The same things were measured in two ways. Each way mixes the same 11 hidden numbers, adds some noise and spreads widely along 7 directions of its own, which tell nothing about the thing.
In the rows, zero is written as 128.
Some things both ways: the first way, then the second way.
[134 142 110 131 107 112  94 142 140 125 132 127 157 131 160 120 143 124
 103]
[ 71 124 155 107 120 113 112 109 128 112 103 109 167 135 122 145  99  89
 126 171]

[147 162 106 135 146 143 150  82 143 107 108 159 144 127  95 122 144 107
 150]
[169 114 127 164 108 113 163 125 115 146 120 171  77 124 154 123 169 168
  99 104]

[144 100 142  90  78 165 125 120 155 103 157 147 113 118 117 134 131 124
 121]
[120 135 122 116 156 154 160 138  85 101 118 104 152 130 125  98 116 114
 125 110]

[ 94  85 191  96  94 132 138 115 135 113 184 167 119 109  98 142 103  99
 115]
[ 75 141 138 125 131  80  85 130 150 144  86 133 202 142 113 140  80 123
 132 162]

[186 116  77 130 130 126 163  79 111 131 104 118 170 109 146  90 119  91
 166]
[157 121 127 166  98  90  66 135 186 119 163 152 108 125 112 158 170 186
 154 121]

[125 184  90 125 105 168 164 101 119 146 118  89 130 131 165 109 150 146
 141]
[120 184  91  82 120 177 134 110 119  92 144 101 155 144 135 120 172  95
 160  91]

[173 213  65 126 115 147  92 144 187 125 137 176 121  82  91 159 158 106
 103]
[145 121 133 105 127 131 140 108  63 166 124 126 110 107 202 182 220 135
 136 160]

[136  82 138  60  89 150 143 150 129 193 172 100 141 108 158 145 131 133
 108]
[ 94 176 119 132 125 145 139 105 115 118 116 130 157 164 102 102 167 115
 148 138]

[120 104 130  93  94 173  84 141 152 134 150 137  69 120  90 156 131 134
 129]
[134 106 139 179 133 120 132 136 150 143 118 151 110 117 102 114  71 182
 135 124]

[ 92 124 150 107  99 135 118 118 147 126 126 144  75 123 115 138  90 126
 137]
[101 145 136 157  82 134 107  94 161 120  95 149 128 142 107 142 146 140
 148 138]

[105 141 155 153 148 119 119 100 139  94  78 120 121 127  62 146  96 102
 154]
[ 94 121 142 126 153 135 108 109 137 129 123 100 127 110 145 135 104 142
 149 177]

[109  84 149 120 105 122  82 156 146 134 135  94 134 134 113 149 111 170
 112]
[114 150 115 101 122 148 127  93 102 140 140 105 105 115 145 157 190 144
 156 184]

[121 150 136 147 149 102 165 123 126 132 128 115 130 125 126 145  78 176
 131]
[134 114 144 148 160 131 123 124 122 167 114 151 113 104 163 148  98 120
 138 145]

[157 149  91 156 140 128 101 118 127 152 127  99 129 131 145 101 157 128
 125]
[162 143 110 135  93 127 144 150 157 122 146 123  98 133 112 123 186 156
 123 119]

[114 105 160 158 122 130 109  75 131  61 116 119 149 148 133  80 128 146
 147]
[197  78 141 156 162 115 113 157 161 147 139 143 118 119 138 139 113 161
 117 135]

[103 111 147 100  69 133 137 123 126 138 152 136  57 123 128 132 140 109
 138]
[150  91 161 115 173 132 160 156  94 110 163  97 146 117 155 130 135 128
 131 117]

[ 96 148 156 117  96 148  94 104 161 135 129 187  46 116  61 145 129  60
 135]
[ 91 168 130 114 116 159 150  97 147  96 117 105 170 144 130 151 171 114
 154 164]

[ 86  95 153 106 144 101 146 116 129  95 115 146  88 165 132 139 120 125
 139]
[ 95 153 122 109  99 133 102 102 132 121 115 135 105 112 155 151 218 153
 114 134]

[103 110 127 121 132 144  84 113 144 111 138 131  72 142 120 121 168 140
 134]
[140 123 130 112 155 106 138 158 111 164 126 110  90  89 166 121 148 170
 112 150]

[ 99 134 148  99 123 119 135 145 133 131 116 119  99 129 138 143 141 108
 126]
[124 117 168 103 130 120  98 119 109 101 127 116 161 153 129 124 182  96
 135 125]

[123  82 162 140 118 137  86 102 127  77 143 139 156 125  87 108  98 129
 147]
[ 63 160 146 135 141 125 108 128 123 161  84 125 161 143  77  99  94 124
 153 183]

[126 105 125 120 135 134 153 108 113 129 139  74 210 146 132 140 112 158
 119]
[105 174 107  53 112 114 110 139  74 136 125  94 115 105 165 122 208 136
 134 106]

[130 140 135  74 114 159 152 122 139 109 127 137 122 124 155 105 155 132
 147]
[173  79 185 116 181  79  75 146  99 156 123 143 149 124 138 140 108 119
 146 141]

[127 125 134 132 120 127 107 166 130 170 134  95 105 121 117 154 120 173
 123]
[127 136 166 163 152 142 144 110 112 130 124 152 146 165  89 100 132 101
 161 143]

[110 110  99  88 131 146 101 129 138 134 129 103 126 119 146 139 133 134
 134]
[122 100 182 146 153  99  75 133 126 160 101 155 102 120 137 107 106 115
 128 139]

[157  84 119  78  60 219 124 141 142 164 194 116 142 109 136 153 147 120
  94]
[134 130  84 164 145 149 156  99 153 157 133 152  94 128 103  98  40 158
 120 136]

[172 125 105 148 130 113 124 181 131 176 114 105 162 120 117 170 149 121
 108]
[138 135 132 136 109 139 142  91 122  82 174 140 141 171 102 136 197 106
 147 109]

[103 114 186 198  79 100 181 119  96 113 155 107  70 140 117 148  65 117
 112]
[ 73 163  83  86  73 144 130 116 138  78 139  69 148 140  92 114 146 139
 129 109]

[126  91 147 104 122 133  88 139 148 105 153 160 125 132  70 154 114 108
 123]
[121 128 152 146  81 116 136 129 109 136  99 160 102 140  99 110 175 150
 108 124]

[167 179  95 120 168 142 141 135 133 134 141 142 164 132 109 141 144 121
 117]
[121 137 152 136 147 130 104 127 146 134 104 174 160 146 101 118  78  82
 128 124]

[124 102 110 132  53 158 105 121 118 109 187 138 145 127 154 106 158 125
 118]
[136 152  79 107  80 163 176 147 130  99 160 120 144 151 108 118 150 108
 106  59]

[183 122  95 174 110 133 163 118 105 115 175 117 165 126 145 116 126 133
 109]
[125 118 128 138 147 106  97 143 155 125 145 153 151 140  86 111  53 110
 120 119]

Other things, the second way, with their names:
j_345: [105 136 152 127 137 136 151 135 108 131  94 133 113 119 116 107 113 111
 112 150]
j_900: [137 121 116 107  95 141 116 129 158 109 164 109 103  92 157 188 174 160
 138 127]
j_738: [141 109 117 145  79  88 108 132 157 130 115 150 101 122  88 129  86 177
 109 131]
j_69: [100 183  92  89 145 165 111 112  88 149 136 105 139 114 139 132 157 127
 187 104]
j_851: [ 74 131 159 132 139  86  95 123 130 127 110 109 197 163  88 122  75  88
 158 192]
j_152: [123 112 141 135 155 131 100 119 137 161 143 141 121 105 155 165 135 150
 137 171]
j_763: [119 134 132 162  62 157 155  89 149 103 102 177  84 142  98 126 121  98
 107  96]
j_436: [ 99 128 134 123 141 145 157 116 101 118 108 101 130 118 162 126 116 103
 127 135]
j_471: [144  83 127 110 140  80  80 118 138 136 157 113 123 100 149 175  96 165
 135 156]
j_199: [ 84 131 152 120 145 109 130 131  92 136 103 123 161 151  78  80  68 106
 127 157]
j_497: [102  89 193 128 169 116 113 119  77 180 117 144 105 106 142 129  98 110
 131 164]
j_368: [144 141 112  97 155 177 155 153 136 103 151 109 132 115 149 133 153 100
 109 110]
j_291: [140 129 146 120  81  70 123 119 117 110 123 140 123 147 100 128 158 130
 127 127]
j_583: [129 138 142  81 152 130 151 129  67 163 118 107 103 105 181 127 180 112
 128 132]
j_104: [ 77 177 116 129 125 182 161  70 123  87 126 128 171 169 113 124 180  93
 141 129]
j_5: [101 122 139 114 175 157 118 138 116 126 146 129 160 128 148 121 124 104
 113 118]
j_232: [128 134 131 119  93  94 116 148 167  99 126 120 125 129 104 116 131 140
 117  86]
j_541: [156 107 141 156 174 135 114 141 161 157 133 155 131 115 131 147  59 112
 142 145]
j_929: [163 146  86 115 103 152 160 134 100 125 140 125  72 113 149 117 157 128
 123  90]
j_494: [103 145  99 107  75 135 170 128  98 102 109 119  86 130 112  90 132 109
  73 116]
j_786: [150 139 124 149  96  92 121 106 164  97 108 151 153 170  81 122 120 118
 133 131]
j_657: [ 99 131  97 112 157 207 152 116 129 110 131 124 145 112 179 140 109  98
  92 115]
j_379: [109 126 126 163  86  90  98  93 172 107 126 162 131 149  87 146 110 139
 126 143]
j_360: [ 52 147 129 125 118 106 113 130 115 130 108  90 160 125  96 121 103 156
 152 177]
j_158: [163 112  90 138  84 123 156 122 111 138 158 133  73 109 162 160 191 186
 106 112]
j_856: [122  88 165 152 134 113 124 145 150 109 134 146 142 132  85 118  34 101
 116 118]
j_311: [125 155  76 119  66 154 177  87 107  95 106 126  70 132 120  99 173 154
  91 105]
j_869: [ 75 174 157 112 134 137 111 116 110 114  72 116 144 123 145 123 165  94
 152 148]
j_645: [110 137 106 106 151 138 114 136 138 130 136  90 170 119 155 150 124 140
 143 148]
j_699: [192  79 155 152 139 121 147 126 134 124 128 147  90 142 141 118 125  88
  96 116]
j_774: [107 127 147  77 163 146 114 125  81 123 147 101 121 110 171 117 176 107
 127 114]
j_315: [179 112 165 134 173  95  97 145 135 173 111 148 109 108 173 152 161 131
 136 164]
j_21: [168  73 176 144 158 135  74 107 138 139 130 177 101 127 126 134 120 119
 123 112]
j_76: [139 117 154 115 141 143 144 145 112  96 148 110 137 123 145 128 169 119
 131  90]
j_236: [144 138 111 154 121 157 175 144 116 140 138 132  92 125 150 109 166 135
 119  94]
j_608: [113 129 144 122 108  97 102 143 106 137  97 123 120 131 125 106 147 132
 124 125]
j_656: [154 107 153 145 133  92 107 136 123 143 135 159 135 141  97 120 134 165
 134 125]
j_840: [ 69 159 107 156  97 128  95 106 129 143  99 149 160 156 117 121 157 145
 133 113]
j_520: [124 116 106 141 126 140 166 125 127 132 145 118 103 118 126 126  97 145
 109 149]
j_383: [ 76 159 145 118 140 174 174 116 104 121  96 113 129 130 117 104 128  86
 125 155]
j_599: [158  91 173 146 155 114 114 133 130 143 133 153 133 134 132 141  98  98
 136 155]
j_274: [127 122  99 123  95 131 158 109 107 155 141 128 100 137  95 116 111 157
 116 141]
j_87: [154 122 109 129 128 138 129 124 132 145 145 143 123 118 128 163 132 149
 130 143]
j_30: [159 139  92  74 116 122 145 149 104 135 155  95 101  96 174 161 194 144
 115 131]
j_208: [197 135  99 136 102 159 184 161 150 144 122 135  80 103 154 154 174 152
 107 117]
j_668: [120 152 122  80 143 130  90 136  99 160 134  99 130  99 173 151 193 154
 165 138]
j_951: [ 90 112 172 132 160 106  65 137 117 155 132 134 155 134 122 110 124 140
 149 136]
j_680: [111 170  79  78  95 114  94 117 149 130 120 108 158 132 144 158 139 105
 137 129]
j_555: [106 122 170 171 130 141 101 123 163 110 101 166 185 169  93 125 102  83
 134 125]
j_192: [108 144  91 151  68 124  94  96 177 132 121 160 115 133 123 167 121 131
 128 129]
j_879: [148  88 144 172 154 123 121  92 137 119 131 162 128 153 113 115  83 123
 120 126]
j_301: [ 96 109 138 162  97 114 145 106 123 130 111 148 127 143  98 117 125 172
 103 133]
j_705: [151 111 138 188 102  83  98 124 183 141  72 186  99 131 109 122  71 143
 108 121]
j_968: [126 142 115 119 101 117 148 153 130  67 127 100 161 150 122 104 172 128
 105  73]
j_628: [138 119 166 105 186 141 121 119 125 125 133 102 159 126 123 159  96  69
 172 194]
j_202: [121 146 106 117 113 145 139 107 104 119 164 106 106 111 137 163 203 173
 157 152]
j_467: [157  90 174 135 130  69 108 132  91 178 122 155  98 126 145 124 156 156
 124 148]
j_459: [138 147 124 126 104 175 162 100 112  94 149 143 123 163 113 118 197  92
 126 105]
j_640: [ 80 168 110 101 119 139 116 113 123 109 111  99 170 150 131 121 169 104
 133 131]
j_801: [ 95 181 111  79  77 117 127 115 123  85 113 110 153 141 118 147 165  73
 133 132]
j_982: [129  98 189 124 151  80 106 145 137 153 103 126 112  77 165 174  98 130
 143 167]
j_665: [120 157 113 171 127 131 102 111 179 125 139 158 157 143  95 146 116 157
 174 143]
j_816: [121 163 136 113 157 135 118 125 113 126 103 142 174 144 154 133 142  59
 144 107]
j_676: [122 111 157 137 129  76  98 112 134 120 111 135 123 108 136 156  93 139
 145 159]
j_831: [ 92  93 164 150 160 125 145 143 125 140  88 123 143 117 150 109  55 120
  95 155]
j_174: [116 150  73 152 102 136 113 103 194 107 155 139 143 122 141 171 136 182
 138 104]
j_952: [129  98 126 145 118 125 162 115 114 130 122 141  64  95 150 125  78 143
  95 123]
j_259: [166  78 179 118 115  63  85 140 115 146 127 142  75 112 124 128 142 144
 115 124]
j_635: [119 141 124 130 113 126  99 112 132 112 141 132 141 150 125 117 189 153
 140 100]
j_46: [124 132 114 138 102 145 165 114 130 119 109 142 115 141 140 104 144 138
  90  97]
j_943: [127 151 134 122 124 104 141 130 125 149 105 133 104 119 110 120 110 117
 139 143]
j_590: [104 138 163 109 135 129 138 130  80 125  82 118 115 135 123  90 157  86
 111 149]
j_587: [139 144 134 144 139 112  98 123 148 133 131 140 150 155 114 123 152 128
 158 140]
j_295: [156 165 103 102 104 115 102 165 142 117 158 147 142 135 117 123 196 147
 132  52]
j_24: [122 145 102 120  72 127 132 171 151 108 136 131 112 105 122 133 149 159
 106  61]
j_586: [148  93 119 129 122 102 138 157 143 134 137 108 110 105 141 130  88 158
 105 109]
j_986: [100 158  77 133  77 177 145 101 156 105 131 129 136 139 121 138 148 147
 125  93]
j_987: [152  93 144 185 149 186 142 138 174 107 156 171 128 130 132 133 130 146
 105  94]
j_991: [164  65 151 123 121  77 120 146 103 138 139 122 104 114 118 132  53 132
 120 122]
j_546: [ 93 138 128 119 100  99 113 120 119 100  96 124 137 123 102 124  92 127
 125 124]
j_367: [136 125 130 111 170 170 149 126  88 165 142 121 115 111 200 143 188 131
 125 154]
j_933: [110 123 125 116  77 129 197 143  94  69 142  95 138 150 104 100 140 104
  97  74]
j_240: [160 121 109 114 137 134 126 108 123 129 178 111 118 135 145 163 186 123
 144 145]
j_857: [159 101 172  98 152  69  90 148  94 151 117 127 130 112 165 144 141 114
 137 140]
j_37: [156 134 180 100 154 122  99 146 123 126 114 127 170 150 145 137 200  65
 148 109]
j_877: [ 98  94 190 174 126  79  88 123 124 163 122 156 140 145  84 136  97 137
 156 199]
j_185: [139 130 137 160 152 121 125 138 132 182 112 165 104 115 170 139 151 136
 120 148]
j_394: [154 156 114 106 160 179 153 123  95 118 161 134 148 152 151 108 181  84
 145  60]
j_82: [104 141 133 126 108  91  67 130 183 133 118 157 140 121  90 151  73 125
 139 147]
j_28: [ 85 146 148 153 135 102  79  97 146 151  68 142 142 139 133 123 145 147
 142 168]
j_391: [100 132 153 141 162  97 116 107  93 143 133 124 147 168 111  80 141 119
 147 157]
j_843: [138 138 118 116 116 120 136 129  90 156 104 136 114 122 159 130 176 139
 116 117]
j_80: [130 113 152 142 138  99  90 136 145 169 138 132 121 120 118 144 135 167
 153 168]
j_116: [ 97 131 125 163 135 159 138  89 128 130 105 156 138 158  96  87  79 123
 125 127]
j_638: [178  58 138 163 177 141 179 140  98 153 147 147  89 111 138 110  47 139
  95 122]
j_835: [146  87 164 124 201 105  95 127 120 148 147 111 167 136 163 149 147 127
 138 192]

Some of these things the first way, each followed by its name:
[196 158  43 188  85 165 134  98 115 148 141  86 172  85 171 105 169 104
 126] -> j_391
[133  45 161  68 130 130 145 134 117 149 169 128 197 136 108 146  80 115
 115] -> j_82
[207 187  67 187 158 114 129 131 111 162 128  82 196 109 125 131 117 120
 110] -> j_80
[178 143  87 109 130 169  98 105 167 139 128 133 170  95 132 148 139  81
 106] -> j_28
[149 142  94 133 144 146 127 109 124 117  91  89 202 130 127 132 160 113
 144] -> j_635
[160 116 117 135 134 124  86 182 158 161 149 127 178 137  96 201  79 144
  67] -> j_763
[124 125 134 134 112 113 112 128 132 123 127  88 146 121 171 110 169 137
 117] -> j_835
[120 156  92 134 100 161 112 105 133 118 144  98 117 119 132 128 129 153
 132] -> j_668
[134 123 141 118 150 104 167 146 130 131 103 164 104 127 117 133 129 100
 146] -> j_379
[140 136 149 154 135 133 147 131 151 112 114 102 138 163 118 156 110 162
  95] -> j_311
[152 180  52 110 119 121  96 175 135 174 164 104  51 137 172 162 179 152
  92] -> j_987
[ 91  89 150  95 112 161 131  95 146  81 114 145 117 131  97 110 121 144
 170] -> j_929
[152 199  79 125  99 165 164  91 135 140 151 145 101 124 158 123 168  83
 115] -> j_46
[137 177 123 100 191 114 148 156 144 171 103  92 170 122 111 160 141 140
 118] -> j_857
[113 107 149  98 144 121 116 176 146 132 144 136 137  90  77 203 115 122
 114] -> j_840
[ 85  88 166 123  55 129 172 101 115 104 141 164  58 145 174 100 121 128
 149] -> j_104
[113 105 152 173 132 144  78  71 162  80 138 151 123 125  77 129 100 130
 123] -> j_315
[110 123 161 164 132  74 175 168 109 148 112  91  99 132 172 128 118 172
 126] -> j_240
[105  65 159  78  97 131 118 150 145 118 142 123 119 151 157 132 118 178
 118] -> j_546
[169 190 104 117 194 101 121 196 138 154  91 125 145 139 111 168 184 119
 118] -> j_301
[110 101 151 182  75  94 140  84 101  99 140 105 159 109 165  65  94 146
 151] -> j_851
[158  93 145 176 160 111  59 137 156 102 132  99 221 143  79 170  86 147
  78] -> j_590
[112 171 135 100 150 149 167 135 129 112  94 138  98 128 110 139 156 115
 163] -> j_116
[108  90 145 139 126 131  90 125 140 129 139 125 132 108  72 166  99 131
 129] -> j_236
[178 162 107 119 124 136 149 109 133 134 141 185 114 118 110 125 109  58
 128] -> j_383
[153 107 142 162  82 143 128 109 129 132 177 119 157 109 109 154  85  96
  90] -> j_586
[175 128  72  60 138 179 147 137 119 180 169 116 175 123 130 147 185 101
 118] -> j_295
[ 80 110 159  94 142  89 134 164 138 157 125 122 101 150 156 126 131 172
 124] -> j_801
[108 130 150 120 145 108 145 157 132 156 112 119  91 143 129 134 144 154
 129] -> j_291
[148 205  79 114 119 160 235 105  93 164 127 109 122 120 190 110 161 125
 154] -> j_394
[170 149 101  89 104 167 177  98 133 160 141 170  95  84  94 122 121  70
 162] -> j_665
[160 180  61 142 135 111 125 113 123 130  96 112 150 146 163  95 147 122
 142] -> j_900
[ 99 131 136 153 115 104 161 109 105  97 101 117 116 161 169  85 134 162
 162] -> j_459
[174 155  71 143 113 124 131 128 139 120 124 125 163 121 151 115 158 139
 122] -> j_158
[151 157 131 115 134 136 188 114 111 123 126 137 117 131 116 113 143 111
 154] -> j_656
[115 126 103 135 116 139 112 124 120 144 129 111  76 156 192 103 171 140
 127] -> j_232
[122 145 150 107 147 112 173 151 138 168 115 125  88 126 178 136 131 115
 111] -> j_699
[155 153 129 109 170  99 109 172 141 161 128 124 177 109  98 179 111 108
 100] -> j_555
[156 149 120  91 162 112 164 126 125 134 120 151 120 147 152 105 132 120
 143] -> j_345
[161 105 133 148  81 138 114 142 143 116 192 130 151 124 112 145 102 158
  84] -> j_87
[145 129 118 129  94 100 209 107  96 162 171  76 157 145 234  80 114 176
 104] -> j_30
[137  92 125 109  97 136 156 125 115 138 146 102 134 142 182 117 110 128
 114] -> j_259
[122 175 124 146 155 119 186 130 116  80  91 129  73 166 166 123 124 153
 146] -> j_21
[125 131 133  77 110 122 190 131 104 156 128  97 180 140 186 121 117 136
 132] -> j_986
[162 152 128 168 108 115 190 111  93 120 161 104 154 128 145 104 103 142
 125] -> j_199
[117  83 146  61 114 142 108 127 147 133 124 138 122 127 149 124 182  90
 132] -> j_968
[135 128 131 105 121 159  98 146 169 128 165 146 144 107  79 183 130 125
  90] -> j_843
[122 103 145 142 138  88 103 185 120 148 146  93 138 147 118 162 105 174
 102] -> j_856
